The groups are shells around one centre, one inside the other: the same stretched ball of 5 dimensions in 6 sizes.
In the rows, zero is written as 128.
Known rows, each followed by its group:
[133 138 145 135 120  85  77 164 114 102 117 106 105 166 153]  (3)
[164 125 133 145 151 109  70 142 108 132 133 114 119 154 146]  (4)
[102 127 142  79  95  68  46 163 119 112  94 120  74 169 157]  (3)
[119 112 141 119 154 106  68 135 114 112 109  99 123 143 153]  (1)
[116 101 132  96 166 112  52 122 111 134 104 104 121 136 155]  (5)
[104 135 142  89 107  71  58 172 113 110 100 108  87 169 155]  (0)
[175 120 134 153 140 110  64 140 114 127 143 126 110 151 134]  (1)
[127 126 151 138 114  88  73 161 121  84 122 109 104 155 134]  (1)
[137 121 132 122 170 112  70 137 103 137 116  98 130 148 159]  (2)
[148 107 128 118 166 115  56 109 111 150 106 116 119 146 176]  (2)
[ 96 133 152 106 101  71  68 173 120  83 102 102  93 164 147]  (4)
[123 133 129  86 135  84  55 146 105 151  90 111  96 172 188]  (2)
[127 123 145 120 111  84  62 144 122 106 103 118  93 163 164]  (0)
[168  97 130 148 181 135  61 109 111 139 137 116 135 129 138]  (1)
[105 137 143 104 127  80  72 166 110 108 100  95 107 166 163]  (2)
[127 125 127  87 146  93  52 140 105 154  97 112 102 163 178]  (5)
[123  97 130  96 171 117  49 117 110 140 108 108 122 133 152]  (0)
[141 131 145 130  95  79  61 160 122 101 119 127  83 168 146]  (0)
[150 122 142 146 133 100  71 139 117 111 122 115 110 155 153]  (0)
[ 95 125 157 110  85  68  63 165 129  69  99 111  83 162 144]  (3)
[148 106 147 149 126 106  62 132 126  95 130 124 106 142 130]  (4)
[136 134 137 116 122  84  65 152 112 127 105 114  97 170 172]  (5)
[140 118 139 132 142 105  65 150 113 112 132 110 115 145 127]  (1)
[136 109 142 127 128 100  57 128 123 110 112 121 102 148 153]  (5)
[152 116 135 134 147 109  61 142 112 125 133 117 114 146 133]  (5)
[131 128 136 106 122  87  56 159 112 124 115 117  95 162 147]  (5)
[145 129 136 118 113  84  57 142 117 131 104 127  87 171 176]  (1)
[118 123 126  74 143  91  46 147 104 153  99 112  99 160 166]  (2)
[107 124 132  80 145  91  54 155 105 135 101 101 107 155 156]  (4)
[184  89 125 146 174 137  48  95 115 153 138 134 122 129 143]  (3)
[ 89 115 142  79 129  85  53 148 116 110  91 102 100 152 157]  (5)
[162 118 140 155 143 109  71 137 116 115 134 117 117 149 141]  (0)
[172 112 138 146 115 101  52 126 125 123 128 143  90 155 149]  (3)
[149 121 147 155 128 101  73 149 120  93 134 114 112 149 130]  (2)
[164 121 125 132 173 118  66 136 100 154 132 110 127 149 150]  (3)
[117 114 139 108 142  98  61 132 115 119  99 106 110 151 167]  (0)
[114 118 137  89 121  83  49 135 118 128  87 118  89 163 180]  (3)
[130 137 129  91 127  81  55 158 105 148 101 115  92 174 174]  (2)
[107 141 145  99 100  67  64 177 114 103 102 108  86 174 156]  (4)
[175 119 138 160 132 108  66 141 118 116 144 128 108 151 131]  (1)
[143 110 142 126 111  94  50 137 126 108 122 133  89 151 138]  (4)
[164 125 129 128 139 102  57 144 109 144 129 126 103 159 148]  (4)

New rows, each followed by its group:
[116 133 135  87 116  76  54 151 112 134  89 115  87 174 183]  (1)
[171 104 136 154 146 119  59 123 119 121 141 129 114 139 130]  (0)
[104 101 140  89 137  98  46 128 120 116  97 112 103 141 152]  (1)
[122 106 125  91 182 116  54 118 103 156 100 100 128 140 171]  (1)
[145  96 139 136 153 119  56 120 120 113 130 119 119 130 129]  (4)
[144 107 120  97 180 118  49 112 102 172 105 113 121 145 176]  (4)
[157  94 122 117 186 131  48 100 107 163 119 118 128 132 160]  (4)
[ 90 114 138  74 141  89  53 140 112 123  84  99 105 151 171]  (1)
[117 121 135 107 165 105  70 143 104 128 106  91 128 148 159]  (3)
[141 103 128 111 169 119  52 125 108 143 123 112 122 136 141]  (5)
[132 105 126 108 190 123  61 116 103 152 108  98 136 137 166]  (3)
[103 134 136  75 116  73  52 166 109 128  94 109  87 170 164]  (1)
[104 128 144 108 140  90  73 156 111 106 101  92 116 156 159]  (3)
[115 113 143 115 146 102  65 144 115 105 112 100 118 143 142]  (5)
[177 109 130 143 146 116  54 124 115 141 137 133 108 146 142]  (5)
[122 118 144 105 101  80  50 148 124 106 105 126  82 160 152]  (0)
[ 92 137 151  97  93  64  64 183 119  84 102 103  86 169 143]  (2)
[128 138 138 108 116  77  64 156 112 127  98 113  92 176 179]  (1)
[117 102 139 105 148 105  54 125 117 118 104 109 113 140 154]  (5)
[122 123 140 108 125  87  60 141 116 120  97 113  98 162 172]  (5)
[ 91 112 154 106 115  86  62 153 125  76 103 102 102 145 136]  (3)
[132 114 122  86 165 107  47 126 103 166 101 112 112 152 174]  (0)
[ 87 129 136  68 136  81  57 164 105 126  90  94 103 160 162]  (2)
[ 92 114 139  78 134  87  52 144 114 117  89 102 102 152 162]  (5)
[104 133 136  80 122  75  56 155 110 131  85 107  92 171 181]  (4)
[126 123 146 123 111  87  61 163 120  94 124 115  96 155 128]  (4)
[110 127 133  88 146  90  60 147 105 137  93 100 108 161 175]  (5)
[ 93 110 138  73 129  88  44 146 115 119  94 108  96 149 151]  (1)
[125 113 133  89 126  92  41 142 115 134 108 124  90 154 150]  (2)
[102 109 130  71 153  98  45 136 108 140  94 104 108 146 161]  (4)
[130 126 138 117 135  92  66 141 113 123 103 109 107 161 172]  (0)
[164 105 129 123 138 109  43 118 117 145 123 137  97 148 151]  (1)
[135 134 132 102 123  83  56 153 109 140 104 118  92 172 171]  (5)
[116 108 135 105 168 112  61 134 108 126 111  96 128 137 146]  (4)
[115 108 136  89 133  95  44 137 116 125 104 117  98 147 150]  (5)
[118 125 138  91 110  79  49 154 117 122 101 121  84 165 158]  (5)
[164  97 131 143 174 131  58 110 113 136 134 119 130 130 140]  (0)
[149 117 140 141 143 108  67 143 114 112 133 113 116 146 132]  (5)
[110 103 129  76 158 105  42 130 109 143 101 109 110 140 153]  (2)
[ 91 140 146  87 106  66  65 179 113 101  93  99  90 172 159]  (1)
[169 127 132 142 141 105  65 145 109 137 134 122 109 159 147]  (4)
[109 128 131  80 141  87  55 149 105 142  91 103 103 163 176]  (5)
[171 111 126 128 149 112  49 118 112 156 123 133 104 152 161]  (5)
[133 126 149 138 111  88  70 157 122  90 121 114  99 158 139]  (5)
[122 128 153 138 113  86  76 160 122  81 116 106 105 157 141]  (3)
[173 118 133 142 131 104  56 128 117 137 126 134  99 158 158]  (5)
[110 129 149 111 104  75  66 154 122  95  95 110  91 166 167]  (2)
[150 121 123 104 154 103  52 129 104 164 108 120 106 160 176]  (5)
[151 121 130 130 167 112  70 127 106 144 113 106 125 153 172]  (3)
